There are 10 hidden switches. A switch that is on adds its own fixed numbers to the row, and there is some noise. The rows also spread widely along 12 directions, which tell nothing about the answers.
In the rows, zero is written as 128.
Some rows, each with its switches (1 for on, 0 for off) after it:
[139 105 115 136 119 118 128 155 125  97  67  82 114 127 129  99 130 142
 154 135 145  34 147 113 156]
0 0 0 1 1 0 0 0 0 1
[132 147  71 174 151  87 107  92 113 153 148 130 213 204 134 115 136 103
 171  85 154 184 101 101 118]
0 0 0 1 0 1 0 0 0 0
[130 145  74 194 156  82 111 140 130 112 170 170 157 114  94 100 112  98
 141 137 176 147 106 104  93]
0 1 0 1 0 0 0 0 1 1
[175 162  82 135  96 195  96 119  73 107 116 149  77 176 166 107 167 126
 160 104 159 156 109 123  93]
0 0 0 0 1 1 1 1 1 1
[125 121 100 154 140 182  93 111 101 104 102 175  46  85 142 132 135 147
 145  75 178 102 104 130  98]
1 0 0 1 0 1 1 1 0 0
[150 151 159  88 155 142 121 177 118  92 147 144 136 118 121  91  97 108
 118 155 104 133 183 103  91]
0 0 1 1 0 0 0 0 1 1
[119 110 126 115  67 154 117 124 165 109 143  95 122 176 142 136 125 128
 137 114  96 175 140 147 165]
0 0 1 0 1 1 0 1 1 0
[143 116 119 189 127  57 120 157 172 131 149 108 160 141  96 107 102 140
 121 184 132 106 124  88 141]
0 1 0 1 0 0 1 1 1 0
[134 139 142 141 192 146  99  92 141  86 107 129  90 118 174 168 124 151
 137  65 128 130 132 132 114]
0 1 0 0 1 0 1 0 1 1
[115 169  96 152 123 102 116 167 112  99 165 112 148 137 134 109 107 111
 154 101 158 140 107 164 122]
0 1 0 0 1 0 1 1 0 0
[123 128  99 128 105 142  75 140 188  97 123 123 119 118  88 103 131 149
 148 169 142  96 139  68 140]
0 0 0 0 1 1 1 1 1 1
[121  80  81 119 147 141 117  92 178 106 122 177 149 120 118 135  73  25
 136  77 125 192 131  84 126]
0 1 0 0 0 1 1 1 1 0
[153 128  98 119  91 170 131 129  72 104 143 158 105 147 115 103 133  90
 144 114 156 118 107 150 112]
0 0 1 1 0 0 1 1 0 1
[ 92 179 171 133 164 149 100 163  73 138 102 171 126  49 115 133 115 180
 114 109 118  99 138  74  90]
0 0 1 1 0 1 1 0 1 0
[179  96 114 171 102 123 164  77  96 168  79 171 122 173 111  89 138 101
 120 158 141 104 112  52 107]
0 1 1 1 0 0 1 0 1 0
[134 174 182 159 124 145 100 133 112 147 130 132 117 120 137 137 132 216
 104 145  97 137 130  94 100]
0 0 1 1 1 0 1 1 1 1
[134 150 111 140 104 162 115 110  90 138 121 177 123 118 101  66 133 120
 143 134 167 122 128  94  75]
0 0 1 1 0 0 0 1 0 1
[124 135 104 137  85 153 109 105 125 144 155 171 115 130 124 142 124 161
 119 112 115 181  97 121 115]
0 1 0 1 1 1 1 0 0 0
[106 201 142  58 156 134  93 108 118  92 148 110 167 163 134  99 143 167
 168  77 140 105 144 135 110]
0 0 0 0 1 1 1 0 0 0
[ 91 125 119 174  89  76 137 140 149 149 136 125 182 106  98 113  92 137
 109 144 117 132 113  89 141]
0 0 0 1 1 0 0 0 1 1
[135 151 144 129 140 119 115 194 145 103 177 119 130 134 169 122  84 128
 113 134 100 191 157 143 109]
1 0 0 1 1 0 0 0 1 0
[140 137 137 136 181 120  74 128 142 141 113  94 195 149 111 164 137 167
 144 141 103 114 131  64 160]
0 0 0 1 0 0 1 1 0 1
[145 125 126 137 167 115 129 150  90  80 140 145 119 144  90 141 126 121
 141 110 129  70 107 126 129]
0 0 1 1 1 1 1 1 0 0
[114 158 163 124 131 187 109 191  97 100  96 151  66  45 157 126  94 137
 108 122 111 123 159 111  93]
0 0 1 0 1 0 1 0 1 1
[140 117  96 173 128 119 117 152  96 119  74  96 138 129 141 126 130 129
 149 107 142  97 126  99 140]
0 1 0 1 0 1 0 1 1 1
[118 131 135  89 130 117 139 127  87 113  94  73 183 169 133 132 148 134
 162  79 128  67 136 143 187]
0 0 0 1 0 0 0 0 1 0
[147 128 159 125 146 127  89 109 173  92 147 123  97 147  96 147 157 215
 133 152 124  71 128 117 154]
0 0 0 1 1 0 1 1 1 0

New rows. What belongs after each?
[134 135 113  89  62 186 115 121 122 114 110  94 121 171 134 108 156 145
 145 132 122 129 140 120 144]
1 1 1 0 1 1 0 1 1 1
[174 122  98 200  75 130 122 176  90 152  89  93 113 166 155  82 132 133
 136 174 131 129 136  89 112]
0 0 1 1 0 1 0 1 0 1
[100 156 168 159  73 149 129 109 100 163 104 129  97  98 124 125 135 210
 108 125 123 104 105 120 119]
0 1 1 0 1 0 1 1 0 0
[140  94 118 153 206 106 128 113 146  95 142 191 145 133  79 152 108  73
 135 114 125 128 119  84 128]
0 0 1 1 1 0 0 0 1 0
[ 85 161 115 182 142  72 114  68 135 136 114 119 156 126 118 105 139 175
 150  82 181  80 101 103 115]
0 1 0 0 0 1 1 0 1 0
[120  86 141 111 119 210 101  75 144 137  63 195  68  67  95 121 127 139
 131 116 138  89 141  68 119]
0 0 1 1 0 0 1 1 0 0
[130 121  97 156 180 165  79 140 143  82 171 181  88  99 107 187 130 123
 135 115 143 147  98 126 129]
1 0 1 1 1 0 1 0 1 1
[143 117 109 139 171 164  89 173 160  55 128 135  61  93 151 107  92  70
 145 125 163 121 162 130  96]
1 0 1 0 0 0 1 1 1 1
[118 142 132  80 114 117 161 134  61  81 147  83 157 167 127 144 127 130
 135  64 127  60  92 195 164]
1 0 0 1 1 0 1 1 0 1
[141 146 136  72 168 213  82 145 110  87 158 162  99 126 127 158 146 116
 151 110 118 171 148 150 125]
0 0 1 0 0 0 0 0 0 0
[144 118 116 113 159 165 111 109  97 128  87 157 145 143 111 137 144  96
 157 106 137 106 131  77 140]
0 0 1 1 0 0 1 0 1 0
[109 124  96 181 119  73 143 118 130 135 115  74 187 155 167 121 102  90
 141  82 140 156 120 135 146]
0 1 0 0 0 0 0 0 1 1
[110 170 169  95 122 160 123  84  98 155  98 158 162 139 135 106 116 139
 121  87  98 155 140  63  88]
0 0 1 0 1 1 1 1 1 0
[ 78 166 107 144  86 106 105 178 139 108 131  81 147 105 135  86 104 154
 154 106 149 122 140 147 129]
0 1 0 0 1 1 0 1 0 0
[155 151 141 111 140 156 141 210  33  77 127 156  84 103 107 147 137 136
 104 144 105  85 117 119 119]
0 0 0 0 1 1 0 0 1 1
[106 163 128 124  95 124 112 179 114 119 131  81 162 122 131  91 115 154
 136 134 130 113 154 118 121]
1 1 1 1 0 1 0 1 1 1
[ 88 133 114 131 165 160  64 165 157 133  92 100 148  80 161 152 105 123
 154 100 134 148 150  95 153]
1 0 0 0 0 0 1 0 0 0
[101 149 143 135 151 102 106 185 149  90 133 124 134  75 139 124  67 144
 120 102 107 127 154 115 112]
0 1 0 1 1 1 1 1 1 0
[100 110 141 154  86 131 127  69 160 177 118 129 140 125 138 142 118 165
 106 117 107 177 118 110 142]
0 1 0 0 0 0 0 0 0 0
[105 139  98  79  79 191 103  89 108 127 100 117 132 149 147 116 151 140
 174  60 160 116 114 147 151]
1 0 0 1 1 0 1 1 0 0
[167 105 121 128 135 137 120 118 122 124 136 114 146 186 136 184 133 136
 125 128  84 148 106 119 168]
0 0 0 1 1 0 1 0 0 1
[104  88 129 148  93  93 148 120 153 138 134 139 142 103  76 156 100 154
  98 143 100  95  94 108 172]
0 1 0 1 1 0 1 0 0 0
[196 116 110 185 132 155  99  90 124 134  68 146  75 176 153 102 164 165
 144 146 141 122 133  54  93]
0 0 0 1 1 1 0 1 1 1
[104 107 111 114 130 149 126  61 133  92  92 153  89 107 118 127 125 128
 140  62 151  72 110 119 121]
0 0 0 0 1 1 1 0 0 1
[139  57  82 153 170 141 103  75 158 111 111 161 130 138 110 204 125  93
 133  86 115 142  96  84 171]
0 0 0 1 0 1 1 0 1 1
[108 148 169 104 139 141 122 125 132 120 149 152 130 119  83 130 138 167
 111 152 115 107 130  96 127]
1 0 1 0 1 0 0 0 1 0
[167 153 125 158 126 115 117 201 116 131 156  85 137 173 156 108 116 122
 126 187 119 153 140 122 118]
1 1 1 0 0 0 1 0 0 0
[106 123 120 112 137 164  87 150 130  65 124 128  88  86  94 152 131 163
 151 100 135  57 124 139 149]
0 0 1 1 1 1 1 1 0 1
[121 108 158 142 119 130 148  97 102 130  80 111 102 131 137 139 137 181
 121  90 128  61 112 130 147]
1 0 0 1 1 0 0 1 0 0
[125 134 110 162  81 160 111  92 117 165  68 120 115 137 179 118 148 168
 152  90 142 154 128 110 132]
0 1 0 1 1 0 0 0 1 0
[107 168 121 168 170 112  80 148 131 119 149  86 169 134 151 148 131 146
 145 102 145 158 122 128 133]
1 0 0 0 0 0 0 1 1 1
[120 150 143 111 182 134  91 147 140 119 134 153 159  85 115 114  84 126
 119 130 125 129 151  72  90]
1 0 0 1 0 0 1 1 0 1
[136 148 122 123 145 144 111  76 129 135  71 117 149 161 177  92 118 113
 165  67 145 139 146  98 102]
0 1 0 0 1 0 1 1 0 0
[137 178 135 123 137 141 121 125  84 124  96 140 135 155 170  75 119 126
 154  84 138 128 154  96  72]
0 0 1 1 1 1 1 0 1 0
[111 182 132 138  99 104 142  88  67 156 152 160 167 147 112  94 143 158
 127  98 159 119  90 124 100]
0 0 0 1 0 0 1 0 1 0
[125 157  98 133 175 145 103 115  86 153 107 165 188 132 112 138 131  96
 141 109 138 146  98  47 111]
1 0 0 0 1 0 1 0 0 1
[112 142 143  76 118 109 138 111 119 155 123 126 233 136  90 120 105 124
 112 133  89 124 136  63 144]
0 1 0 1 0 0 1 0 1 1
[167 144 129 202 138 129 135 118  69 165  92 169  96 132 150  95 127 139
 124 137 150 124 115  84  66]
0 1 1 1 0 0 1 0 0 0
[ 92 133 143 126 131 176 115 118 108 129 112 195  78  42 116 143 117 159
  98 102 131 135 123  97  96]
1 1 0 0 0 1 0 0 1 0
[168  92 112 155 141 153 112 113 144 131 119 184  98 115 110 156 111 128
 105 158 102 151 113  68 117]
0 1 0 1 1 0 1 0 0 1
[162  91 113 137 215 173  93 138 107  90  73 160  95  98 134 193 130  97
 142  96 126 100 128  86 148]
0 0 0 1 0 0 1 0 1 1
[111 151 115 120 148  67 149 115  96 105 138 145 202 145  66  63 123  93
 157 104 180  57 118 106 117]
0 0 0 1 0 0 0 1 1 0
[183  83 145 120 116 195 121 117 126 126 128 144  80 172 133 174 139 133
 105 151  69 185 134 113 140]
0 1 1 0 0 1 0 1 0 0
[100 146 125 101  95 119 147 147  88 100 158 107 170 153 110 142 128 112
 137  81 121 128 103 175 171]
0 0 0 0 1 0 0 1 1 0
[133 119  93 149 148  72 136 135 140 134 130 117 229 169  90 127 108  69
 134 149 110 150 117  60 154]
0 1 0 0 1 0 0 0 1 1
[133 154 146 154 151 171 107 123  76 159  65 155 130 102 133 131 124 134
 125 116 116 126 122  50  96]
0 0 1 0 1 0 1 1 0 1
[106 150 126 137 140  85 146 169  85  84 138  83 171 151 145 141  96 108
 147  52 118 107 117 171 146]
0 1 1 1 1 1 1 1 1 0
[123 169 139 121  49 131 153 133  71 136 137 112 141 149 151 116 116 156
 100 105  98 152 106 138 114]
0 1 0 0 1 1 1 1 1 1
[135 138 141  69 138 187 122  97  99 144 104 198 145 111 113 126 118  98
 115 115 108 164 138  63 105]
0 1 0 0 0 0 1 0 1 0
[142  94  98 171 112 129 175  66  90 115  99 182  87 139 138 125 109  62
 126  57 159 127  79 133 109]
0 1 0 0 1 0 1 1 1 0
[108 110 115 164 102 167  86  90 168 143 117 172  72  88 121 148 136 170
 118 130 137 151 112  85 127]
0 0 0 0 0 1 1 0 1 0
[134 136 143  97 105 157 105 113 134 145 134 145 155 142 121 123 122 143
 124 131 106 161 137  93 132]
0 0 0 1 0 0 1 1 1 0
[147 110 107  89 141 184 105 159 145  58 136 107  95 146 145 154 132  94
 152 118 123 138 152 157 157]
1 1 1 0 1 0 0 0 1 1
[152 113 112 185 179 146  74  74 170 135 102 179  86  94 125 133 128 165
 132 137 153 127 126  61  88]
0 1 0 1 0 0 1 0 0 1
[147 106 106 180 136 128 105  89 176 125 146 184 113 118 101 111 103 108
 121 148 143 156 124  77  90]
0 1 1 1 0 0 1 1 1 1
[ 77 137 115 168  82  56 119 112 198 144 143  98 187 135  79  77 122 161
 139 161 155 101 122  89 154]
0 0 0 0 1 0 0 0 1 0
[ 88 119  85  97  90 153  92  78 147 133 114  83 174 159 138 144 142 148
 173  56 148 130 111 142 181]
1 1 0 1 0 1 1 1 0 0
[160  77 101 138  96 163 149 113 107 153 100 175 124 162 106 140 128  75
 118 150 111 140 101  64 148]
1 0 1 1 1 0 1 0 1 0
[127 134 100 151 162 133  74 130 177 115 119 121 137 136 122 125 136 144
 169 137 156 116 139  85 138]
1 1 1 1 1 0 1 0 1 0
[112 109 143 124 106 195  96 138 124 140  80 117 112 112 159 171 118 158
 133  88  78 167 145 111 155]
0 0 1 1 1 1 0 1 0 0
[100 162 165 143 101 110 141  65 108 143 140 153 125 116 144 112 108 192
 100  67 127 137 111 135  81]
0 1 0 1 0 1 1 1 1 0
[119  96 134  95 182 160 146  86 101  91  80 170 112  99 128 151 108  78
 117  57 124 103 131  93 113]
1 0 0 0 0 1 0 0 1 1
[ 67 182 187  98 133 108 136 143 112 133 105 109 194  68 130 112  77 158
 102  87  91 122 156  96 110]
0 1 0 0 1 0 0 1 1 1
[ 87 133 124 134 136 111  97 124 163 155 145 117 210 110  98 189 112 165
 111 129  89 158 103  74 175]
1 1 0 1 1 0 1 0 1 1
[ 88 126 131 149 126 113 115 159 156  87 191 142 113  87 106 138 100 134
 124 112 138 138 127 176 137]
0 0 1 1 0 0 0 0 1 0
[108  88  89 116 119 171 102 108 169  92 118 187  77  85 102 133 104  95
 139 102 142 129 122 104 129]
0 0 0 0 1 1 1 0 0 0
[154 153 148 141 108 124 159 132  54 152 111 174 142 143 109  91 127 132
 110 137 120 120 114  78  92]
0 0 0 1 1 0 0 1 1 0
[119  98  89 144 171 122 103 127 161 104 161 170 148 117  95 162  98 100
 122 116 115 165 109  91 127]
1 0 0 1 1 1 0 0 0 1
[116 143 164 153 135 138 113 124 123 109 121 128  87  99 142 151 124 192
 116 109 116  95 125 134 123]
0 0 1 1 1 0 1 0 1 1
[ 83 116 153  94 169 123 122 113 137 104 138 136 167  95  88 173 103 137
 107  92  99  91 122  99 151]
1 0 1 1 0 1 1 0 1 1
[136 163 134 150 119 121 101  95 126 178 125 110 205 178 118 126 135 173
 133 142 101 157 116  65 124]
0 1 1 1 1 0 1 1 0 1
[ 97 134 148 119 145 107 152 129  97 150 134 159 179  93 108 131  86 120
  97 103 109 138 119 102 114]
1 1 0 1 0 0 0 0 0 0
